There are 3 ways to turn a row about zero (a turn may also mirror it). The second row of each pair is the first, turned, with some noise.
Known pairs, each followed by its turn:
[-44 -24  16 -66 -26]
[-20 -72   1  46  14]
j_360

[ 10  11  18  28 -27]
[ 42   2 -12 -14  -7]
j_360

[-41  21 -28  26   1]
[-47 -30 -19   5   1]
j_697

[ 22  -1  -7  13 -14]
[ 10 -10   2 -22  -9]
j_697

[-4 -1 35 28 13]
[ 13   7  -9 -11 -41]
j_360

[ -9 -35  14  43  -9]
[-31   3  43 -20 -10]
j_697

[ -4  14  14 -22 -54]
[ 20 -21   4 -10  55]
j_697

[ 37   7  -9  -8 -16]
[ 33   5   3 -30  -9]
j_675

[ 55  28 -13  39  17]
[ 24  72   6 -20   6]
j_360

[-25  23   8  32 -24]
[-37 -14  -6 -23  27]
j_697

[ 10 -35 -25 -17   3]
[-31   2 -27   8  24]
j_360

[-18  18  23   9 -17]
[  2   4  26  27 -14]
j_675

[ 11  -6  18 -20  25]
[-17  -9  17 -23  19]
j_675

[ 44   4 -14  10   0]
[ 34  16  -8 -26  12]
j_675

[-44   2  32   0 -20]
[-29   6  18   9  47]
j_697

[ 2 -2 -7 13 24]
[ -1   2 -11   6  24]
j_675

[-10  41 -19  19  25]
[ 26 -23  -7  28  29]
j_675

[-49  50   9   0  26]
[ -3 -21  67 -17 -31]
j_360

New pairs. What belongs after each?
[ 19 -10 -15 -32  -8]
[-10   4  -6  27  30]
j_360

[-24  -9   0 -30  25]
[-35 -30   0  -2   6]
j_675

[ -5  12  39 -22  -4]
[ 16 -15  11  33 -19]
j_360

[-35  68   4  37  36]
[ 10  11  68 -43 -38]
j_360

[ -1 -48  19  -1   0]
[ 4 16 46 10 -7]
j_697

[ 13 -25 -33  12 -21]
[ 12 -37  21 -10 -23]
j_697

[-15 -16 -13  11  19]
[-19   0   8  12 -24]
j_697

[-10 -13 -28 -14 -24]
[ -1  -9 -26  -5 -33]
j_675

[ 27 -51  29  11   0]
[-29  51   1 -27   7]
j_675

[ -6 -14  -2 -10  39]
[-27 -14  -8  -8  28]
j_675

[-47 -22  11 -20  28]
[-56 -25  -2  18   8]
j_675

[-43  20 -21  16 -23]
[  9 -35  22 -41  12]
j_360

[-33   5 -24 -38   9]
[-35 -27  30   9  15]
j_360

[-1 -5 39  5 -4]
[ 20 -12 -11  13 -29]
j_360

[  5  16   5 -23  62]
[-13 -36  13 -16  53]
j_675

[-14  22  28  -1  -9]
[-2 -2 34 19 -9]
j_675

[ 10  -9  10  12 -21]
[  5  -7  20 -21   7]
j_697

[ -1   1  -5   5 -20]
[12 -8 -4 -6 14]
j_360

[  0 -27  -3 -34  13]
[22  5 18 35 -8]
j_697

[ -2  17  35   4 -10]
[ -5  19  -2 -15  30]
j_697

[ -4  15 -22 -11 -17]
[ 2 -8 16 -3 28]
j_360

[ -5   7  -3  38 -36]
[-21 -29   9 -35  13]
j_697

[-27  30  24  -8   7]
[ 13 -22  37   6 -24]
j_360

[  3  17   9  39 -44]
[-14 -22   6 -51  25]
j_697

[ 4  7 -5 27  4]
[-15  -2  -7 -20 -10]
j_697

[14 20 -9 -4  1]
[ 22 -10   3  -6   6]
j_675

[ 25 -40  12 -45   6]
[-36  -1   3 -60 -11]
j_675

[  7  -1  11 -32  17]
[-16 -21  14 -29   8]
j_675

[-5  2 -1  3 -3]
[ 2 -1 -2 10 -4]
j_675

[  1  -2 -33   2 -17]
[ 18  -3 -31  -1 -16]
j_675

[ -1 -17 -54  29   9]
[-21 -40   4   1 -50]
j_697

[ 42  24 -10  -3  41]
[ 27 -14   6 -30  46]
j_675

[ 6 11 -9 40  0]
[-22  -9  -6 -31 -14]
j_697

[ -5  -7   3   3 -15]
[-1 -9 11 -2  9]
j_697

[-18 -42  42  15  16]
[ -8 -17 -37   4 -50]
j_360

[ 35  -9 -31  15  -1]
[ 32  15 -28 -20  10]
j_675

[-26 -22   5  -9  25]
[-40 -11  -8   7  10]
j_675

[  3 -26   7 -19 -16]
[-20   6  -1 -18 -23]
j_675

[  6  12   8  -9 -21]
[23 -6  5 15 12]
j_360

[ -6 -17   3 -33 -51]
[ -9   1   5 -19 -63]
j_675

[-39 -20  -2  17  29]
[-34 -19  -4 -28 -30]
j_360

[  2   7  19 -19 -17]
[ 18 -12   3  21   0]
j_360

[  8  14 -28  -7  18]
[  4  -6 -29   8 -21]
j_697

[  5  21  20  22 -22]
[42  3  2 -8 -7]
j_360

[-33  15   0  33 -68]
[ 21  22   3  52 -57]
j_675

[ -6   4  -8   9 -13]
[10  2 -5 11 -8]
j_675

[-10  -5   0 -29  12]
[-19 -24   0 -11  -4]
j_675

[  1  -6 -30  15  -9]
[ -4 -26   2  -6 -17]
j_697

[-31 -43  28 -11  21]
[-18  30  41  35   2]
j_697

[ 16 -39  22  20  16]
[-24  43  -1 -14  21]
j_675

[ -4  -3   6   0 -20]
[ -1   6   5   1 -20]
j_675

